There are 9 hidden switches. A switch that is on adds its own fixed numbers to the row, and there is some noise. The rows also spread widely along 14 directions, which tell nothing about the answers.
Some rows, each with its switches (1 for on, 0 for off) after it:
[ 43  -3  -8   8  -9  -8 -18  12   4 -25 -53  -3  -1  25   4  21  -7 -12
  41  34 -33   0 -37  11   9  26] => 1 1 0 0 0 1 1 0 0
[  4 -48 -21 -15 -22   0 -34  59  22  29  -5  46  -4 -24  34  23 -13  23
   8  -4  23 -16  22 -16  -1   4] => 0 1 0 0 1 0 1 0 1
[ 17  40  23  57  -6 -30 -41  11   2 -43 -37  24 -26   1 -28  37  -4  34
 -14  13  12 -16 -18 -23  -7 -14] => 1 0 0 1 0 0 1 0 1
[ 10   8  -2  22  15  52  15  -8  -5 -22  23 -10   0 -10   4  22  -6  15
 -25  19  18  13   5 -11 -46   3] => 0 1 1 1 1 0 1 0 0
[-32 -14   6 -19  39   1  38  19 -24  10  15  -1   4  -7 -33  -5 -11  46
 -14 -46  35  -5  10 -30  11 -16] => 0 0 0 0 0 0 1 1 0
[  7   6   8  19 -13  17   3 -14  18  -6   8   9   6 -34 -45   3   9   6
 -17 -23  -2   7  -6  -9  -8  -4] => 1 1 1 0 0 0 1 0 1
[  7  11   5  62 -32 -34   6  -5   4  30  21  19 -37  17  -3 -15  11  18
  27 -15  14 -24  42  10   7  -7] => 0 0 1 1 1 0 0 0 0
[ -7 -28  27  44 -24   4  12  -8   8 -20  20  18  10   1   4  13  32  20
  38  15  -6  38  21  65  -6  15] => 0 0 1 1 1 0 1 0 1
[ 13 -13 -21   3  13  38  21  -6 -21 -25 -14 -25  -9  17  21  28 -27   3
  23  19   1  -8 -10 -18 -17  15] => 1 1 1 1 0 0 0 0 0
[ -7  13 -12  16  21 -26  -3 -20   4  44  17 -14 -10  -4   6 -43   0 -37
 -19 -30   4 -20  26   0   1   3] => 0 0 0 0 0 0 1 0 1
[  9 -18  12  21  -7  27  -6  55  20  35  39  21 -24   0  -7   8 -18  24
 -14   0  40   4  -3 -38  20  -7] => 1 1 1 0 1 0 1 0 1
[ 16   4  13  27   2 -13  17  22  10  -8   7   1 -11  20 -15  23  13  20
  34  11  13 -12  -2 -12   6  -6] => 0 0 0 0 1 1 0 0 0
[ 16  -7 -35 -22  44 -28  23  -5   3   3 -15 -14   6  -8   0  -8  22  23
  48  13  34 -29  39 -14  19  -1] => 1 0 1 0 0 1 0 0 1
[  2   7  -3  46  49 -23 -22 -27  -3 -21 -27 -23   1  -5  27  13   2 -14
  10  14  31 -16  21  -9  -1  -1] => 1 0 1 0 0 0 1 0 1
[ 33 -19 -16   1  23  45  11  18  30  30  20 -10 -10   1  16 -13  13  11
 -10  38  22 -13  13 -20 -30  14] => 0 0 0 0 0 0 0 0 1
[-15  15  12  44  17 -45 -17 -26  14  -7 -16  -2  -4 -29 -15  19  57   3
  16  -1  18 -16  34  31 -40  16] => 1 1 1 0 0 0 1 0 0
[ 20  19  16  17  25  17  10  -4  -7 -25  -8 -12 -11   0 -21  -1 -22  -9
 -15  -3  -1   7 -37 -17  -8  -6] => 1 0 0 0 0 1 0 1 1
[-16  16 -23 -17 -37  -8 -33  52 -19  45  -2   0 -61  38  23   3 -43  -4
 -21   3  11 -19  15 -24  25   7] => 1 0 0 0 0 0 0 0 1
[-14 -18   3   3 -19   8 -14  20  11  42   5  18  -9 -17 -19  -7 -14   9
 -21 -30  11 -11  -1 -25  15  -1] => 1 1 0 0 0 1 0 0 1
[ 24 -32 -21  22  71  12  41 -11  -5  21   3 -32  15  19  26 -14 -14  -3
  28   0  21 -33  16 -29 -15   7] => 0 1 0 0 1 0 1 0 0
[ 19  10 -30 -13 -43  15 -18  -4  20  20   7  17 -23   6  18 -36   5 -11
 -13  35   9  13  37  17  30   2] => 0 1 0 1 0 0 1 1 1
[  2 -20   5  14 -35  -3 -28  -3   7 -15 -25  29  13 -16  12  -2   7  -2
   8  11   1  33   5  38  32   3] => 1 1 0 0 0 0 1 0 0
[ 30  24 -10  11 -37  19  11 -21   3 -23 -11  -1   0  -6 -37   5  -9 -23
   5 -16 -45   2 -26   2 -13   1] => 0 1 1 0 0 0 0 0 0
[ -3  24  21  64  -8 -17  -7 -21   4   1  -7 -31 -34  54 -10   7  17 -18
  18  14  -7 -13  10   8   1  10] => 0 0 0 0 0 0 1 1 0
[  3  31  12  29 -28 -34 -47  30 -22 -31 -43  31  -6   9 -20  36 -45  -1
 -13 -15 -28  12 -34   5  19  -4] => 0 1 1 0 1 0 1 0 1
[-19 -32 -21 -40  61 -40  -2  -9  -6  19 -41   1  36 -47 -10  -5   6   5
  -3 -37   3 -34 -15  -5  -5  19] => 1 1 0 1 0 0 1 0 0
[ 30 -31 -10  50 -21  22  17 -21 -15  -1 -26  -1   0  35   8 -11 -45  -7
  36 -24 -37 -12 -10 -14   3   4] => 0 1 0 0 0 0 1 0 0
[ -9  41 -30 -26  -6  10  -9 -23  11  -2  13 -11 -14 -27 -12 -13  -1 -16
 -46  -4  33 -10  36 -36  22 -32] => 0 0 0 0 0 0 0 1 1
[ 14  24  10  59   4  17  11 -15   7   0  -2 -21 -26  30 -32   6  12  21
   5   8   3 -20  19 -19 -42   4] => 0 1 0 0 0 1 1 1 1
[ 26  36 -29 -21  48 -40   5   0   3 -14  -9  -2  -7 -19   5  -9  24  -4
   5  18   8 -20  13  18 -32   9] => 0 0 0 1 0 0 1 0 1

New rows. What belongs after each?
[ 22  17  -3  17 -34   1 -26  15   8  35 -10  18 -30  17 -25 -24 -13   5
 -30   9 -20  -5 -17   4   3  19] => 1 1 0 1 0 0 1 0 1
[  9 -23  31  41  38  10   2  16  -3  -7   3  -2   0 -11   4  24 -16   4
   0 -11  20  -7 -36 -25 -22   1] => 1 0 0 0 1 1 0 0 0
[ 21 -15  12  11  -2  50 -13   0  18 -36 -23   2  16 -23 -10  33   4  -1
 -18  31  -4  20 -42  -5 -24  10] => 1 1 0 0 0 0 0 0 0
[ -2   1 -23 -31 -22  16 -44  50   3  27 -33   6 -25  30   4  22 -21  22
 -20  34   5  -9   5 -27   7  21] => 0 1 0 0 0 1 1 1 1
[ 27  18 -15  18   2   2  -5 -27  -6  -9  -7 -37 -17  30  41 -18 -14 -64
  26  37 -14  13   1  26  21  18] => 1 0 1 0 0 1 0 0 1
[ 35  24 -25  10   8  43 -10 -27  17   3  -4  -9 -17 -24   1 -23  -5  -7
 -39  19  33 -13  25 -39 -18 -13] => 1 1 0 0 0 1 0 1 1
[-16 -39  14  35  27 -13 -10  -9   5  54   0  -1 -15  -5  -3 -19 -21  -7
 -13 -52  20 -46 -12 -48  19  -1] => 1 0 0 1 0 0 1 1 0
[-27  36   1  24  -1 -19 -15 -10  -9   2 -11 -12   0  18 -29   6  13  31
 -34  10  17  -1  38   3   7  -2] => 0 0 0 0 1 0 1 0 1
[ 25 -38 -22 -31  18  25  13  14   4  -7 -19   7  33  -4   0  -3 -13  12
  18  18 -15  12 -28   0  24  16] => 0 1 1 1 0 0 1 0 1
[ 15  33 -16   0  -5 -27 -23 -19 -12 -59 -29   9   0 -32  12  12 -13 -20
   4  -3   4  11   7   6   8 -18] => 1 0 0 0 0 1 1 0 1
[ 17 -35   9  37  30   1  16 -18  -8  -4 -15 -10   5  16  19 -22 -18 -10
  31  -4  12   4  -5  -2  39  -3] => 1 0 0 0 0 0 1 1 0
[ 36 -10 -11 -25  -2  47   9   9  21 -18   5   2  15 -32 -21  10  -8 -20
  -6   4 -20  20 -46 -10  -9  11] => 1 1 1 0 0 0 1 0 1
[ -9   7 -38 -60  11  17   0   7 -10   8   6 -34 -11   4  43   2 -10 -46
 -15  24  -1   4   7   7  -6  22] => 0 0 0 0 0 0 0 0 0
[  8 -26 -13  21  35  11  15 -46 -10  12  -5 -47  17  15  39 -18  -4 -43
  20  11  -4   3  13  21   2  29] => 1 0 1 0 1 0 1 0 0
[  4 -14  -3 -18  41   0  49   2  -8   0  17  -4   6  -4 -12 -23  22  15
  19   1   6  11   0  34 -18  14] => 0 1 0 1 0 0 1 1 0
[-20 -12   6  -4  -8  26 -28  -3 -23 -20 -36  -1   8   2  -6  15 -48  -2
 -42 -15  -9  21 -28 -16  25   0] => 1 0 0 0 0 0 1 1 1
[ 13  -8  17  26  15  22  -5   9  -4 -32 -21 -12   9  16 -14  40 -43 -19
   3  -5 -24   6 -56 -25   4   3] => 0 1 1 0 1 0 1 1 1
[ -9  -2  28  71  -1  21 -23 -23 -12 -14 -29   1   5  -6 -22  12  -7  37
 -26 -13  -2  11   4   1 -39  11] => 1 0 1 0 0 1 1 0 1
[ 16  18   4  18   6   3  34 -20   4   2  32 -23 -18  10 -10 -25  22 -21
  23  16  -7  12   0  30   1  15] => 1 0 1 1 0 1 0 0 1
[  1  -5   0  30   3  18  -1  11 -39 -22   7   2 -14  19  50   5 -43  -8
   2  22  10  41   3  35   3  11] => 1 1 1 1 1 0 1 0 1
[ 29  61 -22 -17  17 -13  19  -4   4 -29  25 -21 -16  -3   4   0  24 -19
   4  41  29   5  25   3   1 -14] => 0 0 0 0 1 1 0 0 0
[-10 -29   1  21  15  33  14 -23 -33 -46 -47 -25  25   9 -10  50 -42  12
   7 -17 -20  -5 -30 -29 -17   4] => 1 1 0 0 1 0 0 0 0
[  0 -25  -6  -2 -10   8 -34  21  22   8 -30   6 -14  -8  -2  52  -8  11
   1   5   8 -45 -25 -55  -7   9] => 1 1 0 1 0 0 0 0 0
[ -2 -22 -13 -28 -11  23 -17   2   5   7  -9  14  40 -24   4  -5  -8   2
 -18   6  10  31   2  -1  48   1] => 0 1 1 0 1 1 1 0 0
[  5 -10   1  10  -5 -15   7   3 -10 -13 -28  25  -7 -28 -38  14 -17  25
  15 -56  -8 -24 -11 -18 -28 -10] => 1 1 0 0 0 1 0 1 1
[-15  20  -8   5  10 -13 -10  18   8  10   1  -1  -6  10  -6  11  39  39
 -12  40  34   4  55  23 -17  12] => 0 1 0 0 1 0 1 0 1
[  4   3 -12  -4 -25  27  -9   6 -16 -42 -20   9  -7  -9  15  27 -16  29
   0  18  24  18  15 -11   5 -12] => 1 0 0 0 0 1 0 0 0
[-11   8  24  51   4  -3 -12   6  -2 -27   8  23 -15 -24  -4  25  -2  28
  -8 -12  36   3   8 -10 -17 -17] => 1 1 0 1 0 1 1 0 1
[ -9 -42   5   5 -17  -1 -19  18  11  -2 -33  22  22  -4   2  34  24  45
  25  26  -4  11  17  37 -10  25] => 0 0 1 0 1 0 0 0 1
[ -2  28  -3   1 -30  10 -19  15   2   6  20  -5 -25  20  18  -9 -10 -41
 -23  26  -1  31  -2  21  27   5] => 0 1 0 0 0 0 1 0 0
[ 10   4  -8  28 -40  18   6 -26  -6 -27   7 -13 -14  25  16  21 -15 -21
  28   1 -31   4   7   9 -10   8] => 0 0 0 1 1 1 1 0 1
[ 16  22 -29 -31  25 -39 -16  21 -21  -7  -9  17 -26 -27  38 -15 -19 -16
  -9  -4  22  -1  24  28 -23   3] => 1 0 0 0 1 0 1 1 1
[ -2 -53   5  -8  -8 -25  -2  19  10  26  -9  32  29 -11  -5 -16  -9   0
  23 -28 -16   5 -15  20  51   2] => 0 0 0 0 1 0 0 0 1
[-21 -12   1  11  19   8 -13  -6  -5  22 -17  -9   0  10  -6   7   2  46
 -15  20  41 -13  28 -26  23   4] => 1 0 1 1 1 1 0 1 1
[ -7  38  20  31   5 -35 -12  16 -15  -8  22   1 -33   5  13 -11  -6 -28
  -8  -4  25  22  -2  19  22  -9] => 1 0 0 0 0 1 1 0 0
[ -5 -13   6  16 -73  23 -46   2  10  11 -15  34 -18 -10  -4  -3 -23  -8
 -29 -12  -4  20  -3  -4  34  -6] => 1 1 0 0 0 0 1 1 0
[-19 -49  -7  30  10  24  26 -24 -15   8 -18 -14  20   9  -6  14 -12  29
  29 -40 -17 -19  22  -8 -39  16] => 0 1 0 0 0 1 1 0 1
[ 16  27  -3  20 -35  17 -17 -38  -2 -60 -20   9  -8 -32  -7  18  12   4
  -7  11   5  27  21  18 -17 -11] => 1 0 1 0 0 0 1 1 0
[ -8 -24   3 -36  34 -19 -34  49  13  15 -15  27  18 -43  10  18   8   8
 -31   6  11   3 -23  19 -23  22] => 0 0 0 0 1 0 0 0 1
[ 27  11 -13  36 -41  26 -31 -27  10 -27 -36  24  -4 -20   2  -2   2  19
 -17  30  10  10  30   6 -15  -7] => 1 1 0 0 0 0 0 0 1
[ 24  18 -25  -3  -1 -28 -20 -24   5 -23 -40  17   9 -35   3 -16  13  10
   6  12  16  -6  31  10  12 -11] => 1 0 0 0 0 1 0 0 1
[ -5  40  18  43 -44 -27 -25  10  17  18  24  37 -35 -29 -30 -17  22   9
 -26 -13  38   8  29   8  21 -23] => 1 1 1 0 0 0 0 0 0
[ -2 -12 -19 -34  26  -6  17  -6 -11 -35 -11  10  33 -49  -5  12 -16 -10
   2 -41   2   3 -11 -13   2 -17] => 0 1 0 0 0 0 1 0 0
[-18 -37   7   4 -22  11 -23  25 -12  -9 -12   6  -9   9  37  22 -33 -17
  10   2  -7  20 -17  17  21  12] => 1 0 0 0 0 0 0 0 1
[ -7 -49  12  56 -15  25 -32 -14   0  38 -22  17   8  -9  17 -22 -14  22
 -22 -13  10   8  16   3   4  15] => 1 0 1 0 0 0 1 0 0
[ 21   8  -3  33  -5 -19   0 -25   1 -39 -12   5 -27  -8   6  13   7  -4
  34  -5  -2 -17  13  10 -28  -4] => 1 0 0 1 0 0 1 1 1
[  5 -30 -16   1   6  28  36 -26 -28  10  20   6  11 -18  24 -58 -21   4
  -2 -15   5  33  23  36  11   3] => 1 0 1 1 0 0 0 0 1
[-15  19  12   7 -36  -3  -3  -4  -4  14  -2   9 -24   1 -52  -2  20  23
 -17 -10 -13   9   0  26 -11  21] => 1 1 1 1 0 0 1 1 0
[ -5 -17   2  -7  19  16   8 -11  24 -14 -20   8  29 -26 -33   8  40  46
  -5  22  37   3  21 -13  13 -13] => 0 1 0 0 0 0 0 1 0
[  3  14   2  28 -37  14 -13   6   9 -11  -9  30 -23 -12 -38  22  20  67
 -21   9  17  -4  26  -7 -38  -2] => 1 1 0 1 0 0 1 0 1
[ 38 -47   9  26   5  20 -22  30  23 -23 -23  10   1   3  38  30 -16  -3
  40  30   4   5 -32 -13   8  12] => 1 0 0 0 0 1 1 0 1
[-13 -37   2 -20  -1  10 -25  23  13  15   6  34  13 -53   4  17  -1  21
 -30 -15  17   5  -9  -2  -9  13] => 1 0 1 1 1 0 1 0 1
[ 15  25   3  28 -43  -4 -32   4 -12 -24 -14  36  -7  -3   4  -8 -39  -8
 -18  -7  -7  23 -18  -2  45 -22] => 0 1 0 1 0 1 1 0 0
[  3  -8  10   3  44 -12  -5   3  20  24  -8  -6  20 -16 -31 -17   8 -11
 -21  -8   6  -5 -29 -10  19   9] => 1 1 0 0 0 0 1 0 1
[ -7  24 -30 -20  12   7  32 -34 -19 -39 -15 -33  11  25   5   0  28  18
  19  60  17  19  46  30  15   4] => 0 1 0 1 0 0 0 0 0
[-18 -52   7 -23  25 -11  21  35 -21   9  14  12   5 -13  21  15  -8  11
  23 -26   4   6 -16  27 -15  24] => 1 0 0 1 1 0 1 0 0
[  9 -22  -8 -13   1  11  23  15 -29 -37   3   7  -8  -7  29  26 -39 -21
  27  -9 -11  12 -33  14 -10   6] => 1 1 0 1 1 0 0 0 0
[ 34   1 -25  23 -24 -18 -30 -17   3 -33 -54  23 -19 -17  28  12 -13  -5
  29   9  14 -23  22  -9   4 -17] => 1 1 0 0 0 0 0 1 0
[-13 -23   4  14   6  42 -22  10  32  21  35  -5  -7 -23  28  27   8  -7
 -20  13  42  -7   9 -41  -4   6] => 0 1 1 1 0 1 1 0 0
[ 30 -15   7  -3 -27  31 -10  38  13 -18 -12  18   8   7   0  33   4  14
  21  49 -15  34 -28  23  -2  24] => 0 1 1 0 1 1 0 0 0
[  1  11  10   1   2 -13 -13  16  -4   4   5  -3 -32  11  28 -16  16 -28
  -1  38  14  28   3  53   1  19] => 1 0 0 0 0 0 0 1 0
[  2   9 -27 -18   1  24  -6 -39  12  15   0  -3  21 -38  -8 -27  17   0
 -36  10  15   4  26  -7   8   1] => 0 1 1 1 0 1 0 0 0
[-18  16 -23 -54   0  -1   4  -1 -16 -30 -18 -33 -15  17   1  31  10 -14
  12  25 -13  10  10  25 -12  25] => 1 0 0 0 0 0 1 1 1
[  1  -7 -20 -24  20  19  21 -28 -21  -1 -11  -5  27 -17 -15 -37 -15  17
 -29 -12   7  14  -1  -7  31  -5] => 1 0 0 1 0 0 1 0 0
[-14 -15  -1  23 -24  29  -5 -24   6   9  -1  -2   7 -11 -17  -2   5  10
 -11  -9   4  12  25  -2   6   5] => 1 1 1 0 0 0 1 0 1
[  7  23 -29 -17 -31   3 -19  -3 -16 -12 -28  -8 -22  22  17  18   3  22
   0  53   9  -2  30   7   2  13] => 1 0 0 1 1 1 0 0 0
[-15  21  -3   7   2 -47 -11  11 -16  -9 -11  24 -31 -19  -6   1   5  30
   1 -26  31 -11  41  15 -17 -11] => 1 0 0 0 0 0 1 1 1
[  2   1  -2  24  23  29  11  15   4  23  42  -9 -33  -8  23   2 -14 -11
 -16  -6  32 -17   3 -30 -30   0] => 0 1 1 1 0 0 0 0 0
[ -1 -32   3  -9 -61  38 -27  24   2  16 -30  35   1   0 -28  14 -23  54
 -30  -7  -1  13  -9 -25  26   1] => 1 0 0 0 1 0 1 1 0
[-15   2  30  26 -25  15  10  19  -5  18  35  10 -41  22 -10 -16  10  26
 -10  17  33  27   9  15  26  -1] => 1 0 0 1 0 1 0 1 0
[  0 -17  -4  42 -28  18 -36 -11  23  15 -29  -1  -7   6  10  29  -4   6
   5   6   9 -34  17 -42  -2   0] => 0 1 0 0 0 1 0 0 0
[-24 -15  12 -26  30  21 -13  -7  21  -8   2   0  19 -64 -16  20  47  19
 -37   7  35  19   8  15 -40  17] => 1 0 1 0 0 0 1 1 0
[ 31  11 -26 -23 -13  -4 -35  47  18  16 -14  17 -24   8  29   2   3   3
  -8  65  25   4  14  13  11  15] => 1 1 0 0 1 0 0 0 1
[ -6  33 -18  11 -48  26  -2 -39 -15 -45 -12   4 -10 -18 -24  14 -11  19
 -29  -9  -6  10  26  -7 -16 -16] => 1 1 0 1 0 0 1 0 1
[  6 -23   4  21  41  -7   8 -19  -6 -12 -30 -37  16  23  12   9   4 -18
  39  16 -17  -1 -14  16  -4  30] => 1 0 0 0 0 1 1 0 1
[ 30   5  15  52  14 -17 -18  14  28  20   8   6 -29   1  20 -15  30 -23
  20  38  18   3   5  40 -16  21] => 1 1 1 0 0 0 0 0 1
[ 38 -14 -17  -1 -28   8  -9  13  10  22 -32   0  -7  37 -15  -6 -30 -15
  17   4 -50 -23 -36 -21  28  15] => 0 0 0 0 0 0 0 0 1
[ 26  41 -23  51   5   4 -20 -31   7  12 -15 -21 -33  26  10 -15 -10  -5
 -22  27  10 -42  29 -35 -15  -3] => 0 0 0 1 0 0 0 0 1
